Every row belongs to one group in each of 3 separate groupings. Each group adds its own fixed numbers to the row, and there is some noise. The rows also spread widely along 5 directions, which tell nothing about the answers.
Some rows, each with its group in each grouping after it:
[ 13  -6  -7  -5  -9 -22  -1 -14  -1   7  -6  -2   9  -4   5 -10  10   8
   0  12  -7  -3  -1 -14  10  21   4   2] : P j_961 (3)
[ 14  -1   2 -10 -19  -8   9 -16   2  -6  -3  -6  12   2   2  -8   3  -4
  -2  -1  -8   3  -6   3   8   3  -5  -6] : U j_811 (0)
[ 11  -4   3   5  -2 -16  10 -23  16  -7  -3   8  10  -3   6  -6   0  12
   5   5  -5   0  -4  10  10  15 -11   7] : C j_544 (2)
[ 19 -11   0  -4  -7 -11   3 -14   8   2  -6  -2  10  -1   1 -10  -1  10
   3   0  -8  -4  -3   7  14  11 -13   6] : Z j_961 (1)
[ 10  -3  -8  -2 -10 -16 -12 -16  -8  12  -5  -3   0   3   2  -3   5  -3
   6  11  -7  -9  -4 -21   3  18  13  -9] : U j_373 (3)
[ 21  -5  -5 -14  -8  10 -11 -12  -5   3  -3 -10   3  13   4   2   9 -13
  -2   7  -6  -7 -13 -13   8   1   5 -13] : Z j_373 (0)
[ 22   0   4  -4  -6  -3  12 -10   6  -3 -14  -5  10   5  10  -1  10 -12
  -7  -6   2 -13  -8  -3   9   8   5 -11] : V j_811 (2)
[  7   1   4  -1 -17 -29   9 -12   0  -5   1  -6  11  -9   8  -7  -4  -2
   1  -3 -12  18  -3 -11   9  14  11  10] : V j_544 (1)
[ 21  -6  -4 -13 -27   7   2 -17  -2   0  -2 -16  14   9   3  -5   3 -16
  -1  -3  -4   3  -3  -3  10  -3  -5  -8] : P j_961 (0)
[ 20  -4  -9 -11  -8  -5  -6 -12 -17   3  -3 -13  -1   2  10   1  16  -5
  -3   9   6 -19  -6 -37   3  23  23 -19] : C j_961 (3)
[ 26  -1 -13 -26 -25 -19 -12  -9 -16  13   5  -3   3  -3   5   7  13  -3
  -1  21 -15   4  -1 -18   8  -2  12   3] : U j_961 (3)
[  8   0   4   8  -8  -4  11  -5  -2  -7 -14 -15  12   0   8  -8   3   3
  -5 -11   3  -7 -12 -20  10  21   8 -21] : Z j_811 (3)
[ 13  -6   0   1 -21  -3   4 -26   3   4 -13 -10  15   4   4 -10   1  -7
   5  -8   1 -10   1   0   8  12   3  -8] : P j_961 (2)
[ 10 -13  -4   4   1 -25  -9 -41   4  24  -9  15  -7   4  -1 -19  -4   2
  20  18 -19 -12   6  12  -5  26  -2  17] : V j_373 (1)
[ 11  -5  -2   2  -9  -7  14   2  16  -5 -12  -7  15   1   8  -4  -5  -8
   2  -8  -1   9 -11   2  21   8 -16  -7] : V j_373 (3)
[  5   4   4  -4  -9 -32   3 -26  -2  -2   3   4   7  -4   3 -15  11  14
   5  16 -16   0  -2  -7   1  25   8   2] : U j_811 (0)
[ 30  -2  -6 -16   3 -13 -10 -19  -7   8  -5   3  -2   3  10   3  27  -6
  -5  16  -1 -27  -1 -22   5  21  22  -5] : V j_961 (2)
[ 16  -5   1 -10 -15   0   5 -16  -5  -7   2 -13   8   5   6  -5   8  -6
   1   2   0  -5  -4 -12   8  14  -1 -13] : C j_961 (0)
[ 12  -3  -1   1 -28  -5  10 -16  -6   4 -14 -14  11   3   6 -10  -2  -8
   0  -4  -6   1  -7  -8   3   5   5  -8] : P j_811 (3)
[ 16  -1  -1  -8 -13 -20  -3 -13  -6   1   0  -7   9  -5   2  -7   8   2
  -1   4  -5  -6  -1 -23   6  21  13  -3] : U j_961 (1)
[  4  -1   1   2  -6 -21  -4 -33  -8   0   2  -5  -1   0   8 -12   8  -3
   6   8  -9  -2   0 -17  -3  26  21  -1] : V j_544 (0)

New rows, each followed by its group in each grouping:
[ 16  -7  -8  -4 -16  -1  -1 -11  -3  11 -11  -8   1   8   6  -2   0 -19
   4   0  -3  -4  -6  -6   9   5   0 -10] : V j_373 (3)
[ 16   2  -2 -10 -16 -30   3 -19  -6   5  -1   3   7  -6  10  -2  11   3
   4  12 -11   5   4  -9   9  17  15   5] : V j_961 (2)
[ 19  -8  -1  -7  -9  -4   7  -9  12  -1  -5   0  10   2   2  -4  -6  -4
   6   5  -7   1 -10   9  13   3 -20   5] : C j_373 (1)
[ 20 -10  -2  -2   3  -3  -4 -18   3   5  -8  -5   6   5   0  -9   6   4
   0  -1  -2 -20  -4  -7  10  21   0  -2] : Z j_961 (1)
[ 13   0   2  -1 -17 -12   7 -24  -3   3 -13  -5   9   2   7 -10   5  -4
   0   1  -6  -8  -4  -3   1  13  13  -4] : P j_811 (2)
[ 17  -4  -2 -12 -14 -24   3 -12   2   5  -4  -2  13  -6   3  -9   5   6
   1   8 -12   4  -3  -6  10  14   1  12] : P j_961 (1)
[ 16   1  -4 -11 -30  -9  -5 -24 -19  10  -3  -8   0   7  11   4   0 -13
  12  12  -7   3  -3 -11  -3   4  20  -7] : C j_373 (2)
[ 18   5  -1 -14  -2 -31   2 -14  -3   6  -3   1   7  -8   5 -11  15   7
  -5  19 -14  -5  -8 -19   1  19  17  12] : P j_811 (1)
[ 15   4  -2 -18 -20  -5  -5 -10  -6  -2   5  -8  10   5   3   4   4 -14
  -2  10 -10   7  -9 -14  10  -2   6  -8] : U j_373 (0)
[ 17  -3  -4  -9  -8   9 -10 -22 -11   1  -2 -14  -2  13   5  -1  10 -18
   1   8   3 -19 -12 -22  -1  16  13 -20] : C j_373 (0)
[ 30 -10  -9 -22 -33  24  -4 -17  -4   5  -4 -20  10  15   3  -1   5 -29
  -5  -5  -4  -5  -3   1   9 -17  -8 -11] : P j_961 (0)
[  9  -7   1   2 -21 -14   4 -25  -2   6 -10 -11  12   0   2 -18  -5  -2
   8  -6  -5  -4   3  -4   4  17   2   0] : P j_961 (1)
[ 31  -9  -6 -15 -28  14  -5 -17  -8   8  -7 -12   7  12   6   6   4 -16
  -1  -4  -3  -9  -2   4   8 -12   3  -9] : Z j_961 (2)
[ 20  -1  -1 -18 -26 -19   8  -2  -4  -1  -1 -13  20  -8   4  -4   3  -5
  -3   2 -10  14  -6 -12  16   1   4   9] : P j_961 (1)
[ 20   5   1 -14 -21  -1   5 -12 -15  -4  -3 -18   6   7  11  -1  12 -23
  -8  -2  -2  -4 -10 -22   4   5  20 -17] : V j_811 (0)
[ 19  -1   1  -5 -25  -2   0 -22 -20   7 -12 -18  -1   6   7  -7   1 -24
   1  -7  -1 -15  -3 -20  -7   9  30 -14] : V j_811 (1)
[ 22   1   0 -10 -10  -8   4 -12  -8   3  -9 -11   2   3   7  -3  10 -15
  -7  -1  -4 -14  -8 -21   1  12  19  -8] : V j_811 (1)
[ 16   2  -4 -16   1 -23   3   1   7   0  -2  -1  14  -7   4  -3   8  -1
  -4  14 -10   6 -13 -17  18  12   4  10] : P j_373 (1)
[ 20  -5   0 -11 -23 -14  10 -19   3   8  -8  -1  10  -1   0 -12  -4  -3
   3   6 -19   7  -4  13   3  -3  -6  16] : P j_811 (1)
[ 18  -5  -2  -3 -14  -2  -4 -25  -1   6  -8  -6   3   6   9   1   6 -18
  -1  -3  -2 -10  -1  -5   3   4  14  -5] : V j_544 (2)
[ 31  -6 -13 -22  -2 -10  -6   1   7   4   1   4   5  -2   2   4  17   3
 -10  19  -9  -8  -7 -10  18   3 -10   2] : U j_961 (3)
[ 24  -5  -4  -6 -15   9  11  -3   5  -1 -15 -10   8   7   7   0   5 -20
  -7  -9   1  -7 -12   4  12  -6 -10 -12] : V j_811 (3)
[ 17  -3  -4  -9 -27  -1  -5 -21 -10   9  -5 -17   6   3   2  -4  -1 -18
  -1  -4  -8   0  -3 -14   0  -3  17   2] : P j_544 (1)
[ 22  -6  -9 -15 -12   0  -2   4   3   5  -4  -5   7   4   5   6   2  -5
  -3   9 -10   8 -14  -3  16  -8  -9  -1] : Z j_373 (3)
[ 10   1  -3 -10 -13  -9  -1 -15  -5   0   0  -7   7   5   5  -2   5 -15
   3   7  -8   4  -6 -13   9  11   7  -7] : V j_373 (0)
[ 10   0   2  -5 -11 -21   9  -4   3  -6   0  -5  11  -6   5  -5  -3   3
   6   6  -6  12 -11 -10  13  16  -1   3] : C j_373 (1)
[ 28  -2  -3 -16 -18  -4   7 -12  -2   5  -7  -7   3   2   6  -3   3 -17
  -2   2 -10  -3  -8   2   6  -3   2   3] : V j_811 (1)
[ 21   1  -3 -21  -6  -4   1  -1  -3  -8   2 -14   9   4  10   2  20 -16
 -12   3   2  -8  -9 -28  16  14  12 -17] : V j_961 (0)
[ 14   7   3 -10 -18 -24  11 -11 -16  -6   1 -10   8  -7   9  -6   5   2
   0   9  -7   3  -8 -24   1  18  20  -1] : C j_811 (1)
